There are 4 nested groupings, the coarsest first. Each group lies inside one group of the grouping before and may be the whole of it. The rows also spread widely along 13 directions, which tell nothing about the answers.
Some rows, each with its group in each grouping after it:
[-14  10 -56  17   7  10  33  10  37  29   4  15 -22 -29   7 -21 -16  -3
 -33  11  -1  23 -21 -34 -34]
duvi K_779 dalo K_161
[ -4  -8 -48  -2  19   8 -10  14   2  -2 -28   4 -10 -15  21  -8 -31 -14
  22  -7   2  -6  -5   6 -22]
duvi K_657 zep K_535
[-32  -3   0 -13  29 -19  23  -8  15  31 -11  17  -8  14  22 -11 -32 -18
  42   5   4   3 -41  11   5]
Bab K_938 fov K_191
[ 49  26 -45  13  -7   9 -19  10  -2 -38  -6  -4  32  14  25   3  -4 -27
  28  -5  45 -41  15   2  48]
Bab K_555 Kuvi K_282
[ 41  21 -22   5 -29  15 -36  20  13  -2 -22  23  24 -11   9 -19   8   8
  -6 -18  16  -7  23 -19  -3]
Bab K_555 neme K_999
[ 41 -42 -46  21 -14   4 -33  21   1 -30 -15  12  29  -9  13   0  -7  37
  26 -26  -3 -26  52  27 -15]
duvi K_657 gul K_77
[-15   0  18   3  18   0  21   4  15   1  19  -9  32 -28  30 -10 -10   7
  -3  26  -1 -43  10  32  15]
duvi K_657 fono K_632
[-26 -13  -6  10   4  34  -6  25  10  33 -60  -3   1  -6  25  -1  -3  -4
  -7  10 -20   5  10   1 -36]
Bab K_555 lar K_558
[ 12   1   0 -13 -33  10   3 -16  62   2 -31  22 -23  -1   4 -17 -11  19
  -3 -10   8 -47  15  36  14]
Bab K_555 neme K_958
[  8 -12 -40 -32 -27 -30 -10  -3  38 -51   5  -6 -39  10   2  22 -43  17
  19 -46   5 -10   9  33  -3]
Bab K_938 feg K_814
[-26 -48  15 -19  34   3   4  18  16  15 -24  23 -17  30  18  30 -16 -11
  27  34 -27  17 -51  20  15]
duvi K_583 guvav K_393
[  7  29  -5 -22   3 -24   5  21  29 -12  38 -20  48 -34  22 -12 -22  29
 -16 -11  -3 -18  11  16  -5]
duvi K_583 guvav K_36
[ -6  24 -26 -22   0  49   1 -10  25 -22   7  -7 -23  16  -5  43 -14 -48
 -16  10  18   3  -2 -16 -14]
Bab K_555 lar K_822
[ -8  25  12   2 -12  17 -19  60   1  39 -38 -10  29  21  15  17  26 -15
 -16  17 -16  62 -35 -31  14]
duvi K_657 gul K_584
[ -6 -19 -12  51 -18  49 -20 -10 -33 -14 -46  23 -31  -7   5   6   4 -46
  22  14  31 -33  21   0  14]
duvi K_779 Diraf K_355
[  1   9  29 -46  34  11 -20  11  20  -1 -16   0  36  17  26   8 -30 -11
  39   0 -15 -18 -21  38  -1]
duvi K_740 musa K_162
[ 13   7 -11  43 -46  29 -11  48  21  -8 -54 -17 -10  -2  17 -12  -8   9
 -20 -23 -20  11  24   1 -35]
duvi K_779 Diraf K_239
[ 11   2  57  37 -43  10  16  47  25 -49  -8 -36  -8  58  26  32  -8 -18
  -9   2 -20   9   1  17  24]
Bab K_555 Kuvi K_282
[-16   3   8   6 -40  56  -8   5  34  13 -55  -9 -19  23 -12  33  13  -9
 -15   0  -7   9  10  16  -5]
duvi K_779 dalo K_161
[-43 -46  34   5 -31 -30   6  27  -1  -4 -16 -24  -2  44   9  65  18  18
   7  10 -17  31   2  30  47]
Bab K_555 lar K_822
[ 12 -33  -4  50  -2   8   9  12 -16  -3   6  -6  67   6  28  15  27  16
  16  26  13 -39  51  21  35]
Bab K_555 neme K_999
[-30 -18 -58 -15  -2 -20  18 -14  30  -3 -21 -12 -31 -36  15  -4 -30  21
   7  -9  11 -45  17  51  10]
duvi K_657 gul K_584
[ -9 -12 -15  16 -39   5 -11  26   6 -39 -37 -49  -7  -8  28  20 -15  15
  -5 -26  -5 -30  52  44  -8]
Bab K_938 fov K_191
[-10  16 -31  25 -17  -1  14  10  17  24 -25   4  -7   1   3 -20 -23   1
  14 -27   2  22  -4  -7 -27]
duvi K_779 Diraf K_355
[  0  17  24  -8 -39  42  -6  25  59   8 -52  10 -50  22  -5   4 -18 -11
 -27 -10 -28  27 -26   0 -30]
duvi K_583 guvav K_36
[-12 -23  -1  69 -15  42  17   4 -18  54 -21  12  58  18  -8  15  34  10
  15  16   0  16  36  -9 -12]
duvi K_583 guvav K_393
[-34 -35  35  33 -50  18  19 -12  13 -31  16  -2 -49  -2 -10  29 -13   7
 -24 -11 -12  -1  44  14 -39]
Bab K_938 fov K_191
[-28   0 -41  -9 -12 -33 -13  14 -12   9 -30   5 -27 -21  10   4 -12  -3
  11 -10  17  15 -21  -2  26]
duvi K_583 guvav K_36
[ -1   0  14  29 -68  38 -46 -11 -29  -2 -30  18  10  -2 -31  26  27   1
   8 -28  23   2  57  -3  -4]
duvi K_583 guvav K_36
[  3 -27  -3  44 -11  50 -24  26 -18  31 -45  25  24  11   0   6  17  -3
  13   2 -18  31  23 -20 -41]
duvi K_657 fono K_632
[-12   5  28   7   2   4  -8   9  -1  29  12  27  36  -8   3 -24 -19  11
  12 -27 -20  36  18 -29 -75]
Bab K_555 Kuvi K_282
[ -2   5   9  10  -6  27   6  -8  12  38   1   9  60  -7   1   9  40  10
  -4  35  20 -28  19  13  44]
duvi K_657 gul K_77
[ -6  27 -38 -14  -1  21   8 -21  30  29  -6  23  -1 -11  -5  -6  -4 -13
  -6   2  27  -8  -1 -18  -6]
Bab K_555 lar K_558
[-24  39   7 -27 -37  12 -21   4  28  27 -56   8 -34 -22   6 -15   2 -12
 -27  -5  13  -4 -10  -5  11]
Bab K_555 neme K_958
[  9  -6 -32  63  17  21  19  10 -17  25 -16   8  49  -3  28 -14  15 -16
  25  30  25 -25   7  -4  30]
duvi K_779 dalo K_161
[-32   5  52 -30 -11  42  -8   7  20 -25  -3 -39   0   6  17  59  11 -23
 -29  36  -3 -28  11  35  30]
Bab K_938 fov K_191

New rows. What belongs after each?
[-27  23   8  13 -44  25  21  22  30 -16 -28 -35 -49  13  13  36  13 -36
 -52  30  10  -1 -10  -2  46]
Bab K_555 Kuvi K_282
[  6   1  21 -35 -17   4 -41  13  30  -2 -42  34 -30  17  -1  -2 -22  -5
  22 -24 -11  20 -35   8  -5]
duvi K_779 dalo K_161
[  0 -24 -41  25 -38 -16  -8  15  -8 -55  -7 -12 -46   4  11  26 -24  -6
   8 -27  12   0  21   6   3]
Bab K_938 feg K_814
[-54 -23  63   0 -49   8 -20  14 -14  -2 -15 -16 -13  10  -6  56  23   3
 -18   3 -16  30  20   9   7]
Bab K_938 feg K_814
[ -3   6 -16   8 -19  30 -21 -10 -10  17 -40   9  12  15   2  22  22 -23
  24   7  36 -16  11   4  39]
Bab K_938 fov K_191
[ 10  51   6 -17   9  27  12   5  53  27 -14  -8  43  -6  20 -23  -8  -5
  -5  10   7 -30 -14  18  11]
duvi K_779 dalo K_161
[ 16 -36 -25  48 -49   2   5  29  16 -12 -24 -10   5  11   5  21  23  33
 -11   2  -2  -7  34  23  34]
duvi K_657 zep K_535
[-17  28  26 -28  22  47   8  -6  49  46 -22  25  -3  -9  14 -26 -20 -22
 -11  18 -11  -6 -28  -7 -40]
Bab K_938 fov K_191
[  4  22 -26 -18 -12  17   3   1  31 -14  17 -19  19   6  -6  31 -12   3
 -10 -15   4   2  16  11 -12]
duvi K_740 musa K_162
[-17  -8 -16  68  20  17  25  16 -35  24  23  18  28 -28  18 -18   4 -22
  -4  29   8  18   6 -47 -24]
duvi K_779 Diraf K_355
[ 36  37  26 -12 -14  -5 -10  39  37 -37   3  -6   7   2  29 -16 -31  -6
  -7 -10  -7 -14 -22  12  13]
duvi K_583 guvav K_36
[-11 -14  29  65  -6  40  -3   2 -26  31 -24  30  30 -26  13 -30  14  -9
   7  17   4 -16  29 -12 -23]
duvi K_779 dalo K_161
[-25  28  20  38 -39  57  12 -52   0  46 -33  32 -10  -3 -29 -12  18 -38
  13   8  46 -28  18  -3  14]
duvi K_657 zep K_535
[-13  -9  27  42 -53 -10  10   2   7  32 -32  27 -13  31  -8  -7   8   7
  21 -18   4  26  -3  -5  12]
Bab K_938 feg K_814
[ 22  15  -2 -44 -22 -10 -34  45  40 -45 -12   3 -44   2  14  14 -25  -6
 -27 -12 -16  21 -38  -2   9]
duvi K_740 musa K_162
[ 18  26 -25 -34  32   4 -30  30   2 -19  -5   4  14   2  34   2 -24 -38
  15   6  10   4 -30 -20   6]
Bab K_555 Kuvi K_282
[  3   5   8 -25 -23   1 -21  34  47  -8 -32 -23  14  -9  20   1 -13  37
 -14 -22 -28  -7  13  39 -12]
duvi K_779 dalo K_161
[ 38  -8 -44   9 -39   2 -35  13   1 -30 -41  10  -6  34   6  30  19 -11
  26  -7  38 -18  10   8  73]
Bab K_555 Kuvi K_282
[ 35 -18  -1  17 -24 -20 -19  33  23 -21 -16  13  18  -6  28 -33 -26  43
  14 -40 -21 -15  36  19 -33]
Bab K_555 neme K_958
[-24  16 -22  -5 -57 -20 -42  12 -36  -1 -23  -5  -8 -14  -6  38  42  -9
 -17  -5  43  21  15 -25  65]
Bab K_555 neme K_958
[ -1   1  11  42 -40  19  10  -4   9  17  -5  46 -31  18 -16  -5  10 -21
  -9   3  14  30  -6 -45  -3]
Bab K_555 Kuvi K_282
[-12 -35  22   4  21  -1  17  19   0 -19  49 -23  53  15  27  52  14   9
  -1  41  -9  -9  14  21  30]
Bab K_938 fov K_191
[ -4  10 -10 -16  16   9  -3  -1  23  14  14  17  27 -46  19 -30 -16  15
 -15   1  -1 -24  23  -6 -39]
Bab K_555 Kuvi K_282
[  1  22  -1  -8 -35  15 -32  15   5 -11 -26  14 -34 -16  -1   4   2 -22
 -19  -3  14   8 -10 -15  17]
duvi K_657 fono K_632
[-27  -5 -15  15   7  14   9   7 -10 -25   7  -8 -26 -12  19  12 -31 -33
  -3   1   2   3  12 -14 -37]
Bab K_555 Kuvi K_282
[ 13  19  11  -2 -41  -9 -30   9   9 -18 -49   3 -16  20  14 -11 -24  -8
  39 -44  15 -14   3  25  14]
Bab K_938 fov K_191
[ -4  15  35 -30   5   2 -10 -18  19  -1   2  11  29 -35  19 -15  -4   7
   4  16  17 -70  10  44  39]
duvi K_740 musa K_162
[ -2 -13 -36 -28 -26  -5 -15  24  31  -3   9  -1  -6 -15   1  41  29  27
 -49  18   2  18   3 -11  31]
Bab K_938 fov K_191
[ 17  10  -6  13 -16  -9  10  34  33 -19   1  -6  -1   6  25 -14 -27   8
 -11 -17 -14   8   4  -3 -23]
Bab K_555 neme K_999
[ -4  -1 -69   0  16  32  -7   3  20  26 -38  14  -4 -35  14 -14  -5  -5
  -8  12  11 -16   1  -6 -16]
duvi K_779 dalo K_161
[ 28  20 -37  18 -20  23  10 -12   8 -29  49  12   9  11 -19  34   8 -25
 -11   8  38   1   9 -26  24]
duvi K_740 musa K_162
[ 39 -18 -35 -20 -31 -18 -53  13  10 -61 -30  18 -34  -3   9   7 -22   5
  28 -31  19 -31   6  32  37]
duvi K_657 zep K_535
[ 24   4 -21  32 -34  46  -9  25  17 -43 -31 -36   5   9  17  24  -2  -8
  -9  -6   4 -33  42  29   6]
duvi K_779 Diraf K_355
[  9 -17 -16  15  -3 -30  18  30  20 -12 -11 -10   8  41  21  13 -26  11
  36 -16 -14  15 -18  28  17]
duvi K_740 musa K_162
[  6  16  -6 -30  29 -39 -12  11  -1  18  30  30  41   9  16 -11 -20  -3
  42 -12  11  31 -39 -23   5]
Bab K_938 fov K_191
[ 13  16   7   9  13  35   8  11  17  -2  25 -23  79 -11  22  16  20   4
 -14  33   9 -39  26  18  24]
duvi K_779 dalo K_161
[-24  11  24  11 -23 -24  -9 -19 -32  16  -6 -12  65  15   5  14  14   7
  56 -21  36 -23  40  31  46]
Bab K_555 Kuvi K_282
[-14  21  29  -3   1  26   8   9  32   6  -2  16 -25 -17  16 -29 -39 -21
 -18  -5 -19   7 -15 -18 -63]
Bab K_938 feg K_814
[ -6   8 -29   3 -16  -5   6  -5  21  17 -11  -1  21 -22  11 -15  -5  24
  -1 -15  13 -25  34  13  -6]
Bab K_555 neme K_958
[-42 -18 -28 -15   7  12 -31   4 -17   9 -62   9 -40 -51  28  -6  -9 -19
  -6  15  12 -29   9   5  -4]
Bab K_555 lar K_822
[  4 -41  12   9 -12   3  -4  29  28 -23 -40   7 -31   6  34   6  -7   5
  -7  23 -15 -30  -1  30  27]
Bab K_555 lar K_822
[  9  25  15  28  -6  33  -5 -28  -8  20 -21  46  10  -7   8 -31   7 -42
  23  19  48 -46   2 -15  30]
Bab K_555 lar K_558
[-32  10  19  -4  20 -20   1   0 -16  13  12  17   8  -5  16 -18 -38 -21
  34 -19   0  23 -12 -18 -39]
Bab K_555 Kuvi K_282
[ 55   7 -19  21 -23  -4 -23  39  18 -37 -34   0  14  17  36 -20 -17   2
  22 -23   7 -28  14  14  20]
Bab K_555 Kuvi K_282
[-24 -39  27  19 -11  46  37 -36  35  -9  27  13 -16  44 -27  56  -4 -11
   9  17  -6   2  11  25 -11]
duvi K_779 dalo K_161
[  3 -25 -26  21  16   9  10  -4 -11 -23  42  22   4  16  -1  36  -1 -26
  19  25  21   9 -10 -16  24]
duvi K_779 Diraf K_355
[-13  11 -33 -40  41  13  -4  11  18   5  -8  -4   6  20  18  20 -39 -30
  25  -5  -6  24 -27  -7 -36]
Bab K_555 lar K_822
[  6  35 -26  14   7  37  29  -4  31  -9 -16 -27  14  21  23   0 -34 -34
  16  -7  15 -33  13  17 -18]
Bab K_555 lar K_558
[-13   5   7 -40  12 -14  -6  15  25  -5 -15 -22  23   7  33  14 -18   6
  16   0  -5 -23  -3  41  22]
Bab K_555 neme K_958
[-13  31  15  34 -57 -10  -9  -2 -15  17 -37 -10  21 -13   8 -22   7   6
  16 -32  30 -22  36  12  22]
Bab K_938 feg K_814
[ 24  13  11  24 -14  11 -10  17  -7  10 -28   6  47  68  10  20  14 -26
  53  -4  20  15  -9  -3  45]
Bab K_555 Kuvi K_282
[ -6 -17  19  -7 -16  -4 -36   6   4  35 -60  40   3 -27  13 -29  12  21
  18   4   2 -26   0  24  30]
duvi K_657 fono K_632
[ -9  39  -9  -5  23  16  33  -3  28   7  13 -30  38   4  29  -2 -25 -21
  11   8  14 -30  -1  18   0]
Bab K_938 fov K_191
[-24   1  32  -7 -26 -10  -4 -20   9  18 -11  27 -11   3  -4  -4  -5  -1
  21 -10  15  -5  -6   9  17]
Bab K_938 feg K_814
[ 17  53  47  31 -57   1 -10   7   2 -10   5   6  22 -10   0 -25   8  -8
  -6 -18  28 -13  14  -7  31]
duvi K_779 Diraf K_355
[ -1 -31  16  10 -31  27   6  12  32 -19  -2   8 -30  33 -10  50  14  -4
 -19  24 -12  14  -4  12  26]
duvi K_657 fono K_632
[ -9 -13 -40  -1  -9  -1   2  10  35 -11 -22 -21   0 -52  25 -19 -25  42
 -15 -17 -10 -48  44  46 -26]
duvi K_779 Diraf K_355
[-24 -33  42  14  10  52  19  -8  26  20  -6  16   9  18  -2  19 -10  -1
   4  19 -34   0  13  21 -49]
duvi K_740 musa K_162
[ 15   7  28  39 -57  21 -14  18   9  33 -69  -9  56  48   6   6  34  20
  29 -19   4  -8  39  29  32]
Bab K_555 neme K_958
[ 12 -15 -45 -31 -14  -9 -43 -28  -6 -25   1  44 -28  -1 -13  22  -9 -11
  37 -21  43 -11   2  -2  26]
Bab K_938 fov K_191
[  0   4  52  30 -22  39  25  -9  28 -17   6 -16  25  30   9  10 -15  -7
  10  -6  -6 -33  43  33 -20]
Bab K_555 Kuvi K_282
[-25 -61 -36   6  16 -30 -11  -3 -17  -7 -15  26 -20 -34  21   1 -11  15
  28  10  10 -27   4  26  23]
duvi K_779 dalo K_161
[-19 -11  -1  33 -50  -1  37   5  28  -8  36  -2 -24 -16  -6  26  29  15
 -69  30   9   6  24 -19  26]
Bab K_555 neme K_999
[-17  28  46 -31 -15  13  26  -4  67 -10  15 -14 -13  -2  12   5 -17  -2
 -36  14  -8 -27  -4  25   7]
Bab K_555 Kuvi K_282
[-45   7  40   5 -49  24 -23   9 -11  23 -41  -7  -6 -16  -2  23  33  -5
 -34  10   5   9  27  -7   9]
Bab K_555 lar K_822
[  9  40  10 -37 -21 -30 -22  16  23 -40   7 -10  -7 -25  26 -14 -26  -3
 -10 -20  17 -28  -2  12  27]
Bab K_555 Kuvi K_282
[ 16  61  -1   2 -36 -25 -17  13   3  -4 -38  -2   3   9  22 -34 -21 -23
  30 -38  36 -13 -11   0  36]
Bab K_555 neme K_958
[-31 -17  35  -8 -33  -3 -34  18  14  31 -76  25 -29 -41  20 -37  -2  27
 -15 -10 -19 -15  15  16 -19]
Bab K_555 lar K_822
[-19   0  22   1   5   0   2   8   6  13 -30 -24  45   0  28  -6 -15  13
  36  -8  -6 -36  22  56   5]
duvi K_657 gul K_77
[  4  -1 -43   1 -19 -12 -15  16   8   6 -44 -19  30  30   8  24   1  15
  42 -28  12   5   6  32  33]
duvi K_779 dalo K_161
[-34  32 -23 -19 -34 -26  -5  17  20  20 -34  -9 -32 -31  13 -17 -14   6
 -26 -24   6  17  -5 -10  -5]
Bab K_555 neme K_958
[  3 -15 -65   9 -17 -23   4  10  19  -6 -20 -22  19 -17  15  -1 -17  43
  18 -32   4 -27  42  45   1]
duvi K_657 fono K_632
[-29 -23 -21  29  -7  20   1  18 -23   2   0  -1 -11   7   4  38   5 -22
  -7  11  -2  41   6 -33 -22]
Bab K_938 feg K_814
[ -3  18  -4  -9 -18 -26   1  -5  17  -6 -20   9 -18  20   3  -8 -38  -8
  42 -37  13  -1 -20  23  12]
duvi K_740 musa K_162
[-10  16  47   6  -5  24 -14  44   3  21 -23  13   8   4  24  -1  14 -26
 -28  30 -15  32 -27 -37  -1]
Bab K_555 lar K_558
[-40 -27  21 -15  -7 -32  26 -21  28  -2  28   0   0 -15   7   9 -16  34
   2  -1  -4 -27  24  41   7]
Bab K_555 Kuvi K_282
[-25  -6  40  15 -44   1 -29  19 -30  -4 -37 -11   7  16   1  36  18  -5
  14 -10   2  15  16  17  29]
duvi K_740 musa K_162
[ -8  28 -16 -31 -17   3  -5   7  17 -27  15 -46  22   0  14  49   8  -6
 -17   7  25 -21  15  23  48]
Bab K_938 fov K_191
[-29  26  33  11 -18   2  39   2  33  31  16 -14  28  -5  10  -6   5  11
 -28  11  -4  -1  12   2  -2]
Bab K_555 neme K_958
[ -9 -29 -49  27 -32  20   5 -15   3 -10 -12   2 -14 -21   2  30  30   6
 -24  26  34 -44  48  12  44]
Bab K_555 neme K_958
[-18 -22 -18   2  -8 -12 -24 -11 -24  -3 -33  28 -25 -17  16   5  10 -20
  22  20  40 -36   0   7  64]
Bab K_555 Kuvi K_282
[-29 -19  39 -11   8  -1   8 -23  11  24  17  24  24  -6   3  -2 -11  14
  23   2  -4 -14  11  19 -16]
Bab K_938 feg K_814
[ 46  20  -8  42 -56  30  -8  12  15 -29  20  12  16   3  -7   3  17   0
 -32 -11  20  -2  45 -31  -5]
Bab K_555 neme K_999
[  3 -29  11  13  20   5  20  23  14 -43  26 -18  15  26  33  31 -26  -9
  11  15 -16 -13   9  21  -8]
Bab K_555 lar K_558
[ 16   2 -49 -50  22  10 -28  18  37 -16  -2  -1  14 -37  23  10  -6  12
 -20  16   4 -29  -5  15  16]
duvi K_779 dalo K_161
[ 40  45 -17  19 -13  27   4  44  38   5 -20 -22  50 -24  36 -27   9   8
 -36  19   5 -39  10   6  24]
duvi K_583 guvav K_36
[  6  16  13  -9  11  -7  21  -6  30  -6  28  21   4   5  18 -10 -16 -19
   4  20  17 -20 -23  -2  27]
Bab K_555 neme K_999
[ -5 -50 -55  17 -15  -7  -2 -17 -12  -1   4   7  22   8  -4  48  28  22
  24  11  31 -21  38  20  51]
Bab K_938 feg K_814
[  2  39 -17 -25  15 -36  -6  12  -4 -20  27 -21  41 -21  28  -9 -31  -6
  25 -18  21 -18  -4  16  22]
duvi K_657 fono K_632
[ -6   2  -5   9   6  -9   9  22  25  24 -44 -10  27 -16  43 -37 -22  23
  13  -9 -11 -34  16  31 -13]
Bab K_555 lar K_558
